The rows are grouped in 2 ways, from coarse to fine. Each group lies inside one group of the grouping before and may be the whole of it. The rows also spread widely along 2 directions, which tell nothing about the answers.
In the rows, 128 means zero.
Known rows, each followed by its group in each grouping:
[101 124 165 126 139  73 147 135 136 111 114 114 142 110  84 134 116 124
 185 139  91 150 111  72 174] => j_227 kif
[107 101 126 122 129  93 106 120 155 150 114 125 144 122  45 139 134 145
 159 124  96 147 103  84 136] => j_905 rut
[115 120 141 120 145 106 122 133 173 127 119  96  88  99  89 137 120 110
 159 154 106 125 131  89 168] => j_788 bona
[114 126 150 136 134 100 120 134 171 127 107  87 105 104  80 132 120 115
 179 144  85 111 119  56 162] => j_788 Sefor
[117 120 157  96 163 101 127 131 156 167 135 146 111 116  99 135 116 135
 179 151 105 106 139  50 191] => j_893 biz
[100  96 149 133 144  90  76 130 156 132 102 147 139 118  59 159 109 124
 177 121 101 138 106  87 164] => j_347 Gav
[ 92 119 133 141 139  65 134 101 126 133 125 128 149 120  85 136 122 129
 181 136  81 155  92 105 134] => j_227 velo
[100 143 171  82 162  50 143 164 129 154 152  91 164 111  89  99 101 112
 187 182  94  99 160  78 206] => j_227 Zegez
[106 101 125 126 118  83  86  96 136 121 104 115 127 130  58 157 140 145
 171 101  81 177  67 105 102] => j_905 Pavi
[112  77 143 132 160  75  80 109 144 124  90 136 142 125  72 144 119 137
 202 104  89 131  80  78 114] => j_347 nim
[114 151 167  90 154  91 122 171 172 172 139  73 113  89  94 106 123 121
 165 175 114  89 160  61 206] => j_788 Vadi
[107  99 162 150 115  92  85 132 179 133 110 115 101 112  96 163 120 135
 133 128  91 156 101 102 195] => j_788 logi
[118 114 139 160 105 103 112  86 163 124 119 161 105 120  74 196 124 133
 156  94  66 177  84 104 156] => j_893 pup
[111  86 118 146 137  91 116  93 127 108  81 135 133 119  68 163 134 136
 190 110  72 167  87  93  91] => j_905 nasid
[ 91 124 157 135 148  51 141 134 130 133 116 131 149 118  72 145 106 121
 184 146  83 154 112  82 162] => j_227 Puved
[ 84 111 153 154 123  51 121 117 142 122 113 146 133 122  67 171 109 138
 161 119  74 191 106 104 152] => j_227 Puved
[121  90 119 134 150  87 113 119 120 123  76 120 152 124  51 152 128 139
 190 115  65 149 101  71 101] => j_905 nasid
[100 119 164 123 135  57 125 136 139 143 140 126 147 116  80 133 112 126
 182 152  85 143 134  92 186] => j_227 Zegez
[ 93 129 167 130 131  48 109 120 150 142 145 133 143 118  78 151 125 125
 158 136  89 161 133 108 184] => j_227 Zegez
[ 92 118 170 126 107  57  95 123 147 142 150 131 129 119  84 161 115 137
 145 145  93 176 122 118 200] => j_227 Zegez
[ 96 106 173 131 131  53 129 133 155 133 142 130 126 121  85 149 103 138
 160 152  90 165 121  79 189] => j_227 kif
[107 110 117 111 141  76  91 112 133 130 105  97 127 124  61 130 130 135
 182 116  84 150  83  93 112] => j_905 Pavi
[100  98 131 114 122  79  80 114 152 144 111 118 110 118  66 150 128 142
 139 116  93 161  83 102 130] => j_905 Pavi

New rows, each followed by its group in each grouping:
[107  93 120 116 136  88 107 114 141 140 100 113 132 127  67 149 114 148
 175 127  77 145 118  80 125] => j_905 nasid
[ 89 118 157 141 134  66 129 120 143 120 120 126 125 120  77 156 112 123
 167 142  89 166 106  86 173] => j_227 kif
[108  88 150 144 149  82  75 119 146 122 105 147 149 118  58 167 116 122
 185 110  96 139  97  86 158] => j_347 Gav
[110 136 174 115 128  95  89 157 179 157 131  94 104  88  95 148 138 119
 149 149 110 124 137  92 194] => j_788 Vadi
[ 93 112 136 143 115  61 112 107 139 119 127 134 148 129  84 151 119 138
 170 129  89 177  88 112 143] => j_227 velo
[103 102 132 112 135  86  86 124 147 153 112 106 106 116  73 133 132 139
 146 128 100 149  98  96 141] => j_905 Pavi
[115 114 133 111 140  90 111 135 142 163 116 108 143 131  58 116 134 140
 174 141 102 129 122  76 137] => j_905 rut
[112 109 154 146 128  94 128 126 142 108  95  86 134 103  79 138 111 126
 177 129  73 129 109  75 167] => j_788 logi
[110  88 132 123 120  89 101 109 142 125  94 150 131 126  71 178 124 149
 164 117  62 176  88 102 120] => j_905 nasid
[104 113 128 130 124  88  89 110 159 142 112 116 129 137  53 134 135 145
 167 134  89 148 104  81 125] => j_905 rut
[105 103 132 105 148  94 120 118 133 134  96 118 144 111  73 127 131 150
 192 126  73 124 123  71 126] => j_905 nasid
[114  88 127 120 132  88  97  97 138 123  94 128 127 119  63 162 130 146
 172 112  67 174  95  87 103] => j_905 nasid
[121 120 134 161 121 113 112 111 169 117  98 118 104 114  76 167 120 107
 174 113  79 147  89  91 144] => j_788 Sefor
[104  90 138 147 142  83  84 125 142  99  96 143 145 133  50 175 123 119
 210  92  94 163  88  95 127] => j_347 Gav
[ 84 108 153 158 123  47 109 109 146 126 124 149 123 132  57 181 117 140
 162 116  79 200 110 105 154] => j_227 Puved
[ 93 111 173 138 129  69 131 126 151 126 134 129 130 122  72 156 109 122
 152 147  88 167 106  91 182] => j_227 kif
[ 89 129 158 118 140  55 117 125 133 146 158 119 144 119  88 133 115 126
 172 153  90 142 127  88 190] => j_227 Zegez
[115 128 146 116 154  53 147 131 120 130 132 101 162 128  66 124 121 129
 200 154  74 136 130  82 176] => j_227 Zegez
[105 110 138 104 137  83 115 125 136 147 124  97 124 106  66 132 125 133
 162 136 105 136 106  87 124] => j_905 Pavi
[103 120 157 144 144  57 150 123 133 106 113 125 142 120  57 138 118 125
 188 137  80 146 104  67 171] => j_227 kif
[112 135 147 122 146  54 136 136 121 131 134 109 156 116  78 126 118 122
 199 148  86 138 129  77 176] => j_227 Zegez
[ 95 125 153 131 148  58 148 120 122 133 116 128 152 122  67 148 105 129
 195 137  76 159 118  75 159] => j_227 Puved
[ 92 114 174 123 120  44 105 128 150 136 155 129 133 121  78 165 137 116
 147 140  89 178 119 111 187] => j_227 Zegez
